There are 3 ways to turn a row about zero (a turn may also mirror it). The second row of each pair is the first, turned, with some noise. The first 27 pairs use one turn. New pairs use 2 turns, one after the other, and a turn may come again.
In the rows, zero is written as 128.
Some pairs, each with its turns in order after it:
[111 171 122 128 150 161 141 126]
[160 143 174 131 120 136 144 122]
Q651

[117 141 102 128 216 134 177 125]
[155 161 143 92 65 118 189 117]
Q651

[130 144 145 112 133 103 133 96]
[108 112 150 111 117 116 116 98]
Q651

[154 96 124 188 146 141 126 125]
[85 153 164 121 152 130 160 107]
Q774

[181 129 141 67 168 139 82 68]
[146 168 164 114 157 157 182 51]
Q235

[104 145 70 95 90 133 160 132]
[158 76 150 91 101 112 87 137]
Q774

[105 115 123 126 129 97 137 124]
[123 131 126 138 109 106 111 104]
Q774

[116 117 115 91 103 150 135 123]
[143 91 113 104 144 127 108 129]
Q774

[150 199 81 121 124 126 133 159]
[46 162 141 108 115 143 116 142]
Q235

[105 150 191 108 126 135 123 142]
[135 156 69 137 137 122 113 165]
Q774

[126 116 147 80 130 145 106 123]
[155 154 121 121 121 138 127 85]
Q235

[136 119 159 136 117 143 142 157]
[147 144 122 121 131 127 97 153]
Q651

[122 79 112 109 139 126 137 137]
[122 122 97 103 137 111 156 150]
Q651

[105 131 103 110 128 103 112 106]
[140 161 160 121 135 104 124 136]
Q235

[119 136 159 119 140 137 157 127]
[143 106 129 107 126 153 108 120]
Q235

[125 138 107 127 138 177 102 90]
[123 110 162 122 143 176 161 131]
Q651

[146 112 128 75 106 136 67 149]
[70 129 137 146 170 121 125 175]
Q651

[114 123 88 97 140 166 159 139]
[161 118 144 124 130 113 177 161]
Q651

[155 90 147 44 130 150 119 122]
[160 150 110 96 113 124 142 47]
Q235

[181 155 152 103 104 169 152 205]
[154 153 154 160 111 105 83 213]
Q651

[132 124 104 111 146 155 67 145]
[117 171 137 176 106 133 141 95]
Q235

[148 151 63 109 164 100 152 82]
[98 138 204 83 125 106 158 135]
Q235

[163 116 69 170 123 104 137 95]
[125 122 200 123 108 150 137 80]
Q774

[109 147 144 138 127 106 112 109]
[151 160 118 135 116 124 128 120]
Q774

[117 173 132 131 140 125 122 80]
[166 155 113 109 97 155 138 115]
Q774

[149 136 155 88 94 190 111 124]
[153 108 99 108 185 164 123 161]
Q774

[146 130 97 115 156 141 135 136]
[102 127 153 126 102 127 141 107]
Q235

New pairs, each followed by its turns in order:
[155 131 119 107 159 141 112 108]
[104 111 138 86 142 137 113 116]
Q774 Q774

[94 109 84 122 74 99 158 135]
[108 113 65 123 77 130 159 110]
Q651 Q651

[138 185 144 127 109 146 132 140]
[147 105 110 85 137 107 152 151]
Q235 Q774

[89 145 109 126 126 146 118 118]
[133 90 147 114 139 148 142 116]
Q651 Q235

[183 107 141 149 115 89 167 124]
[146 155 148 114 172 176 107 102]
Q774 Q651

[124 153 104 121 156 152 100 139]
[91 103 140 129 125 135 90 139]
Q774 Q774

[108 111 115 162 90 129 141 108]
[152 141 89 153 117 156 138 121]
Q774 Q774

[100 101 160 124 159 23 135 156]
[139 113 84 187 143 166 108 39]
Q774 Q651

[134 112 129 146 82 102 154 141]
[114 142 100 147 126 95 169 136]
Q235 Q651

[133 135 176 127 163 119 159 124]
[164 120 143 87 115 98 134 144]
Q774 Q774

[179 176 133 87 80 104 161 121]
[131 170 142 188 175 86 119 102]
Q651 Q774

[163 81 169 145 91 139 91 150]
[98 107 176 127 105 92 173 165]
Q235 Q235

[136 116 141 132 103 68 145 139]
[116 136 172 141 137 87 107 98]
Q235 Q235

[153 85 152 99 170 166 123 103]
[108 95 121 65 110 111 140 88]
Q774 Q774

[130 90 117 147 144 99 137 155]
[98 154 146 106 110 104 134 155]
Q651 Q235

[93 115 126 122 130 85 161 92]
[93 85 137 151 151 150 126 97]
Q774 Q651

[157 114 161 177 124 104 107 122]
[120 74 165 150 113 105 133 124]
Q235 Q235

[132 115 99 158 141 134 115 87]
[120 78 106 109 139 135 113 130]
Q235 Q235

[132 138 148 134 133 89 121 143]
[128 134 111 138 109 115 161 110]
Q235 Q774

[136 122 65 160 136 153 196 169]
[115 142 124 86 201 71 97 127]
Q774 Q651

[133 153 212 146 121 155 132 121]
[137 128 132 112 119 180 174 186]
Q235 Q651

[157 132 110 140 141 151 171 162]
[83 131 78 120 128 123 137 139]
Q651 Q235

[122 108 102 99 102 157 108 115]
[96 143 114 86 139 134 136 153]
Q235 Q235

[141 115 108 103 151 125 114 104]
[113 119 109 113 125 105 93 125]
Q651 Q774

[133 124 98 192 154 91 151 124]
[163 115 181 87 132 157 105 108]
Q651 Q774

[116 135 141 120 144 163 113 95]
[121 137 129 106 155 166 128 147]
Q235 Q774

[109 83 110 138 113 137 177 117]
[117 95 152 171 144 127 91 125]
Q235 Q774

[90 107 112 132 89 153 114 126]
[73 137 99 123 132 121 137 149]
Q235 Q235

[176 128 140 106 98 97 91 129]
[114 80 123 172 130 156 164 132]
Q774 Q235

[145 115 114 190 119 132 90 104]
[134 112 141 60 158 126 157 118]
Q651 Q774

[116 164 164 139 60 158 143 139]
[74 160 132 158 130 148 101 71]
Q774 Q235

[135 152 128 117 112 103 90 151]
[141 157 121 129 136 149 125 83]
Q651 Q651

